There are 9 hidden switches. A switch that is on adds its own fixed numbers to the row, and there is some noise. The rows also spread widely along 13 directions, which tell nothing about the answers.
In the rows, zero is written as 128.
Known rows, each followed by its switches (1 for on, 0 for off):
[179 126 176 113 128 135 115 118 119 118  93 111  97 134 103 160 121 173
 118 149 128 126 154 149 109 118 125 149 137 122 156] -> 0 0 0 1 0 1 0 1 0
[168 148 136 130 149 167 149 133 139 136  86 188 100 145 168 139 167 188
 146 108 127 128 111  95  97 156 117 122 135 113 142] -> 0 0 1 1 1 0 0 0 0
[137 105 126 145 141  95 115 163 157 136 145 106 108 116 123 146 100  94
  97 130 142 136 188 131 140  99 137 132 150 114 141] -> 1 1 1 1 1 0 0 1 0
[140 119 150 113 103 113 111 121 114 146 153 130 105 110 154 106 121 130
 111  93 159 117  90 125 130 134 104 125 141 114 127] -> 0 0 0 0 1 0 1 0 1
[166 154 121 126  99 116 124 145 132 105 109 124 124 148 148 113 136 128
 115 175 133 132 134 111 137 134 121 126 123 117 125] -> 0 1 1 0 0 0 0 0 0
[137 119 169 145 147  97 132 136 129 153 131  92  88 149 123 170 112 106
  98 115 139 131 151 147  85 152 132 126  75 119 149] -> 0 0 1 1 1 1 0 0 0
[144 128 140 115 122 139 129 117 127 138 128 106  99 127 128 129 114 134
 109 129 133 136 115 133 130 111 113 143 151 123 124] -> 0 0 1 0 1 0 0 0 1
[136 143 144 132 138 130 116 139 133 151 127 122  96 138 123 139 128 114
 119 132 123 134 126 104 135 137 113 139 142 122 128] -> 0 1 0 0 0 1 1 1 0
[141 120 195 120 140  89 108 145 125 113 140  88 119 139  83 160 115 142
 108 144 150 111 189 146  97 115 123 176 101 139 153] -> 0 0 1 1 0 0 1 1 0
[172 139 186 112 163 147 148 129 115  93 102  87  88 134  84 154 132 173
 117 169 128 135 143 154 106 107 138 161 137 146 146] -> 1 0 1 0 0 0 0 1 0
[120 100 119 128 122 102  97 130 151 141 127 115 140 127 113 138 106 121
 105 131 145 134 172 119 154 102 112 134 144 124 124] -> 0 0 1 1 0 1 1 0 0
[107 120 156 142 159  90 113 129 109 151 162  64  97 150  84 157  99 108
  88 155 102 132 165 130 155  92 123 148 123 132 131] -> 1 0 1 1 1 1 1 0 0
[153 148 130 130 140 118 112 149 177 152  89 180 125 163 160 153 139 135
 137 129 114 121 174 118 114 156 115 139 131 107 139] -> 0 0 1 0 1 1 0 0 0
[146 143 113 128  81 126 100 146 155 148 127 116 106 111 139 106  99  59
 112 123 146 140 111 100 133 151  95 139 146 107 121] -> 0 1 1 0 0 1 0 0 0
[164 157 161 124 160 135 111 136  95 143 125 138  81 121 128 128 125 114
 129 133 104 128  91 110 144 148 111 119 159 109 146] -> 1 1 0 1 0 0 1 0 1
[164 167 165 124 120 127  99 158 136 132  86 155 132 137 122 142 132  93
 139 119 149 128 111  87  90 201  86 141  95 111 153] -> 0 0 0 0 0 1 1 0 1
[144 127 140 126 160 141 153 121 164 126  94 108  81 134 128 127 126 112
 117 148 145 148 117 156 127 141 146 129 156 147 116] -> 0 0 1 0 1 0 0 0 0
[129 121 169  92 165  93  76 114 122 163 134 107 119 117 104 139  89  72
 112 102 125 122 126 186 149 136 110 133 143 118 124] -> 0 0 1 0 0 1 1 0 0
[149 138 181  84 124  91 119 137 131 141 159  91 129 133 136 125 114  98
  96  85 181 123 102 181 103 142 102 150  78 129 108] -> 0 1 1 0 0 1 0 0 1
[170  92 144 126 103 150 112 138  97 118 108 111 105  69 116 142  94 139
 102  88 176 140 127 119  75 124 102 122 140  93 180] -> 0 0 1 0 0 0 1 1 0
[146 137 155 113 116  96 118 111 173 142 102 132 102 168 149 107 147 132
 120 153 147 129 113 145 168 148 128 133 134 148  86] -> 0 0 1 1 1 1 0 0 0
[123 120 121 137 166 106 113 138 165 176 126 111  91 142 121 150  99  65
 111 135 114 152 140 133 174 128 129 121 163 127 113] -> 1 1 0 1 1 0 1 0 1
[126  98 135 140 155 129 118 133 156 163 121 133  88 131 115 158 119 151
 118 116 124 138 166 111 145 104 125 139 172 126 132] -> 1 0 1 1 1 0 1 1 0
[126 125 140 149 146  93 135 152 209 140 105 144 100 147 145 119 146  84
 126 132 180 135 140 121 141 175 148 125 135 156 101] -> 0 0 1 1 0 0 1 1 0
[139 137 146 140 138 148 126 134  66 137 160 102  98 118 115 160 104 149
  98 121 102 121 140  96  94  99  93 144 131  91 181] -> 0 0 0 0 1 1 1 0 1
[144 151 173 149 131  92  99 156 134 142 138 129  84 140 116 135 125 104
 119 146 117 113 152  90 130 154 111 153 132 118 147] -> 1 0 1 1 0 1 1 1 0
[171 132 151 124  90 119  67 144 138 156  87 115 109 123 114 155  87  79
 118 124 136 143 136 114 109 169  88 136 119  93 157] -> 0 1 1 0 1 1 0 0 1
[143 117 156 128 139 106 151 151 207 123 118 106  88 141 133 131 124 117
 105 145 169 131 167 160 111 133 142 167 150 157 121] -> 1 0 1 0 1 1 0 0 0

New rows. What belongs after each?
[139 100 139 130 112 132 117 132 127 138 130  89  98 109 116 130 106 132
  93 116 169 146 126 115 121 114 104 138 137 126 134] -> 0 1 1 1 1 1 1 0 0
[112 142 135 159 158 117 148 149 123 122 174 112  86 121 131 113 130  98
 109 138 131 118 134  98 120 125 131 138 145 131 139] -> 0 0 1 1 0 0 1 0 0
[146 166 138 117 179 163 154 118 129 147 101 146  92 169 143 136 158 167
 131 143  87 142  97 120 152 120 118 134 152 130 105] -> 1 0 1 0 1 1 0 0 0
[154 122 146 138 113 100  65 131 104 160 135 134  82 103 119 144  86  91
 122 134  82 114 153 119 146 132 116 124 173  81 175] -> 1 0 0 1 1 0 0 0 0
[127 140 138 140 160 115 123 145 129 148 141 116 102 135 135 140 119  91
 106 126 130 133 133 118 128 137 117 124 132 118 133] -> 0 1 1 0 0 1 1 0 1
[173 114 126 111 119 146  98 124 171 140  32 128 122 133 110 158 109 109
 135 147 145 166 136 146 130 165 129 115 142 128 130] -> 0 1 0 0 0 0 0 0 0
[147 152 217  74 162 124 107 109  98 172 138  89  90 160  92 168 114 152
 112  99 107 115 114 178 106 123  89 186 105 125 122] -> 0 0 1 0 1 1 1 1 0
[125 151 153 127 169 134 134 137 134 122 134  97 110 137  98 132 127 106
 110 150 135 140 128 117 147 116 116 151 144 143 117] -> 0 0 1 0 0 1 1 1 1
[159 113 163 118 130 142  88 113 156 177  77 134  86 123  98 179  97 119
 139 105 112 134 149 139  97 162 111 152 152 113 158] -> 0 0 0 1 0 1 0 0 0
[143 133 153 108 124 120 135 157 147 141 163 129 131 142 140 144 136 161
 112  86 157 116 152 121  93 107 104 174 100 120 124] -> 0 1 1 1 1 0 0 1 0
[115 116 131 153 122  95 131 130 155 176 166 110  51 142 151 127 114 115
 102 129 114 122 148 125 153 115 136 139 176 122 115] -> 1 0 1 0 0 0 1 1 0
[128 114 152 112 138 113 109 139 136 145 155 109 128 115 114 153 100 118
 104  95 140 118 169 147 100 108 106 162 124 114 145] -> 0 0 1 0 1 1 0 0 0
[159 156 135 115 132 116 123 147 146 134 121 149 127 151 148 133 131 130
 122 131 120 122 149 125 132 124 112 149 129 107 125] -> 0 0 1 1 1 0 0 1 0
[148 126 140 122 164 150 137 155 144 114  93 151 134 113 129 135 142 140
 122 101 175 147 116 106 106 145 109 126 125 129 139] -> 1 0 1 0 1 1 1 0 0
[161 124 133 139 115 109 124 162 117 132 145 103 106 110 144 133 103 100
  88 116 157 140 132 113 119 123 110 116 131  97 152] -> 1 1 0 0 0 1 1 1 1
[145 112 100 139 116 111 131 136 142 167 129 157 104 145 194 130 135 158
 107  99 137 129 141 114 132 124 123  96 138  96 126] -> 0 1 1 1 0 0 1 0 0
[141 148 117 158 145 108 121 170 141 128 140 126 110 120 133 132 113  53
 113 142 126 137 155 101 139 140 134 117 134 104 147] -> 0 1 0 1 1 0 0 1 0
[152 132 145  70 138 164  88 150 140 115 106  81 155  76  44 139  70  56
 119 115 162 159 119 142 125 109  82 185 160 131 129] -> 0 1 0 0 0 0 1 1 0
[145 125 105 117 102 138 143 124 121 129 117 131 145 144 150 128 135 167
 109 119 144 141 114 105 133 108 111 115 105 113 117] -> 0 0 0 1 1 0 0 0 0
[178 155 170 110 150 150 128 112  73 157 104  99  64 152 135 153 118 158
 104 134  96 137  90 149 104 133 100 128 121 102 146] -> 0 1 1 0 1 1 1 0 0
[115  87 114 158 136 115 124 133 142 147 127 130 116 132 136 156 124 143
 106 120 149 144 165 100 144 109 136 103 138 120 139] -> 0 0 0 0 1 0 1 1 1
[153 121 147 110 118 120 139 151 159 119 133  87 116 130 122 129 117 130
  93 130 173 146 139 141 126 102 116 158 126 138 108] -> 1 1 1 0 1 1 0 1 0
[164 160 166 116 141 126 133 156 168 117  91 131 115 148 117 145 127 106
 130 151 143 124 149 132  86 171 112 170 121 134 144] -> 0 0 0 0 0 1 1 0 0
[154 113 169  87 120 142 108 124 114 158 126 155 125 102 144 137 122 155
 126  39 174 121  83 134  84 153  81 138 119 108 143] -> 0 0 0 0 1 0 1 0 1
[115 131 157 142 142 116 110 139 171 147 129 103  92 143 100 133 128  94
 118 147 151 140 136 100 147 145 116 156 144 158 111] -> 0 1 1 1 0 1 1 0 1
[159 128 121  95 107 135 142 137 161 133 101 117 134 145 155 121 131 141
 102 116 181 149 109 142 122 127 103 136 118 129 101] -> 0 1 0 0 1 1 1 0 0
[153 182 157 146 177 123 103 164  94 155 138 176  91 133 152 138 135  88
 140 113  83 107 121  84 112 178 103 121 128  85 167] -> 0 1 1 1 1 0 1 0 0
[142 116 161 134 108  78  91 141 126 150 154 109  98 113 137 137  96  88
  97 105 142 112 154 143 117 137 118 133 122  97 152] -> 0 0 1 0 1 1 0 1 0
[158 143 125 115 121 107 113 158 151 116 133 143 138 122 136 128 110 107
 121 144 119 113 174 133 128 117 119 150 154 107 147] -> 1 0 0 0 0 0 0 0 0
[150 151 169 118 165 146 103 128  84 144 138 136 106 117 121 144 133 133
 126  98 117 127  97 113 127 132 101 123 129 107 142] -> 0 1 1 0 0 1 0 1 1
[182 149 168  76 122 149 119 147 130 104 108 107 119 108 116 106 119 132
 109 127 174 140  85 139 116 127  81 171 143 132 119] -> 1 1 1 0 1 1 1 0 0
[140 115 160 131 155 109 106 137 151 164 120 151  84 119 152 133 132 104
 126  81 161 129 112 135 121 173 131 107 137 121 128] -> 0 1 1 0 0 0 1 1 0
[116 121 137 136 138 122 137 158 172 160 145 153 133 137 145 160 135 122
 121  63 162 127 156 102  82 148 114 147  94 118 134] -> 0 0 0 0 1 1 0 1 0
[175 161 153  97 127 123 109 169 178 129 116 134 135 126 114 136 102  86
 122 122 139 124 157 128 116 130  86 189 146 110 133] -> 1 0 1 1 0 1 0 1 1
[120 154 162 137 206 179 125 121  41 124 143 111 111 109  71 151 139 148
 123 118 103 142  88  69 141 100  98 126 132 122 152] -> 0 0 1 1 0 1 1 1 1
[152 119 152 121 117 123 107 134 122 130 121 119 123 127 122 142 129 156
 111 120 152 132 137 117 118 121 109 134 114 122 137] -> 0 1 1 1 1 1 0 0 0
[139 141 113 138 130 130 144 157 135 136 119 101 122 138 120 140 110  88
  98 131 142 159 121  96 131 128 106 128 107 113 126] -> 1 0 0 0 1 1 1 1 0
[124 144  98 131 127 109 155 125 109 119 125  94 151 176 147 122 141 143
  87 160 137 150 118 112 160 103 119 104  79 127  96] -> 0 0 1 0 0 1 1 0 0
[143 132 148 146 187 115 135 143 118 129 112 142 111 144 141 155 137 138
 116 133 127 130 152 129 116 141 134 104 121 115 156] -> 0 0 1 0 1 0 1 0 1
[153 127 130 126 127 138 122 133 120 152 112  92  86 129 127 146  97 112
  94 129 130 151 125 131 114 124 106 131 136 108 141] -> 0 1 1 0 1 1 1 0 0
[143 118 164 159 152  95 113 163 136  99 133 132 116  94 126 138 125  87
 115 124 169 121 166 120 101 159 144 110 119 117 177] -> 0 0 0 0 1 1 0 1 0
[177 150 169 108 149 141 145 158 151 136 109  71  89 147  92 168  87 107
  95 138 133 150 151 154  88 116  95 192 128 121 142] -> 1 0 1 1 1 1 1 1 1
[152 136 208 101 173 113 109 105 142 147 120 130  63 143 134 123 155 155
 130 129 138 116 101 181 159 144 139 137 165 155 101] -> 0 1 1 0 1 1 0 1 0
[124 116 130 137 127  96 101 142 189 173 127 111  92 138 112 146  89  68
 115 138 111 135 174 135 149 130 127 158 161 126 121] -> 1 0 1 1 1 0 0 0 0
[135 136 116 142 138 126 130 132 141 141 122 106 104 164 126 159 123 145
 108 170  95 135 183 118 136 100 130 140 140 122 132] -> 0 1 1 0 0 1 0 0 0
[186 164 179 107 131 124 133 167 108  92 142 113 112 109 120 129 116 123
 113 131 138 110 140 139  80 124 107 172 125 106 166] -> 1 0 1 0 0 0 0 1 0
[115 116 186  95 165  99  80 143 145 135 152 108 170 111  67 164 100  93
 122  87 161 115 172 150 112 121  98 179 104 140 136] -> 0 0 1 1 0 1 0 0 1
[141 129 125 121 109 127 100 132 148 131 116 137 116 121 129 110 128 118
 128 148 140 131 127 103 156 132 113 137 170 129 122] -> 0 1 0 0 0 0 1 0 0
[115 122 164 159 167 108 124 137 109 132 142 120 102 118 126 139 143 107
 116 102 157 129 117 110 118 158 141  97  94 128 142] -> 0 0 1 0 0 1 0 1 0
[135 107 115 117 132 115 104 113 161 172 113 106 108 132 123 150  86 102
 105 122 114 141 163 163 152 105 123 132 161 113 119] -> 0 0 1 1 0 1 0 0 0
[138 146 123 102 116 120 105 125 175 176 116 153 134 156 140 138 121 105
 132 107 114 127 131 127 144 140  99 153 132 116 102] -> 0 0 0 1 0 1 0 0 0
[119 100 176 137 208 151 142 112 116 187 113  74  57 135  97 195 109 122
 104  85 136 162 110 159  85 149 131 116 110 140 142] -> 0 1 1 0 0 1 1 0 1
[149 150 145 108 149 111 136 141 145 135 130 131 133 147 142 131 134 120
 113 112 145 125 132 145 128 127 116 140 107 122 111] -> 0 0 1 1 0 1 0 1 0
[123 126 154 110 126  91  98 141 137 143 168  96 133 128 107 140  96  90
 102 121 130 121 157 142 143 105 104 163 128 123 125] -> 1 0 0 0 1 1 0 0 1
[152 131 180 115 133 131  89 138  95 123 134  83 121  89  66 149  89  85
 109 110 147 135 123 123 109 128  92 160 118 113 158] -> 0 0 1 1 0 1 0 1 1
[143 117 157 163 150 137 134 164 127 115 140  87  75 103  97 151 112 118
  97 138 157 140 162  95  89 120 123 153 141 126 172] -> 0 1 1 1 1 1 1 1 0
[147 115 111 150  84 129 128 127 122 163 106 120  87 143 155 141 116 147
  99 116 132 148 115  83 114 140 102 108 119  95 140] -> 1 0 1 0 0 1 1 0 0
[133 124 140 139 170 147 120 133 148 124 100 145 106 125 108 146 137 149
 132 143 127 131 161 100 129 127 123 142 171 135 147] -> 0 0 1 1 0 1 1 0 0
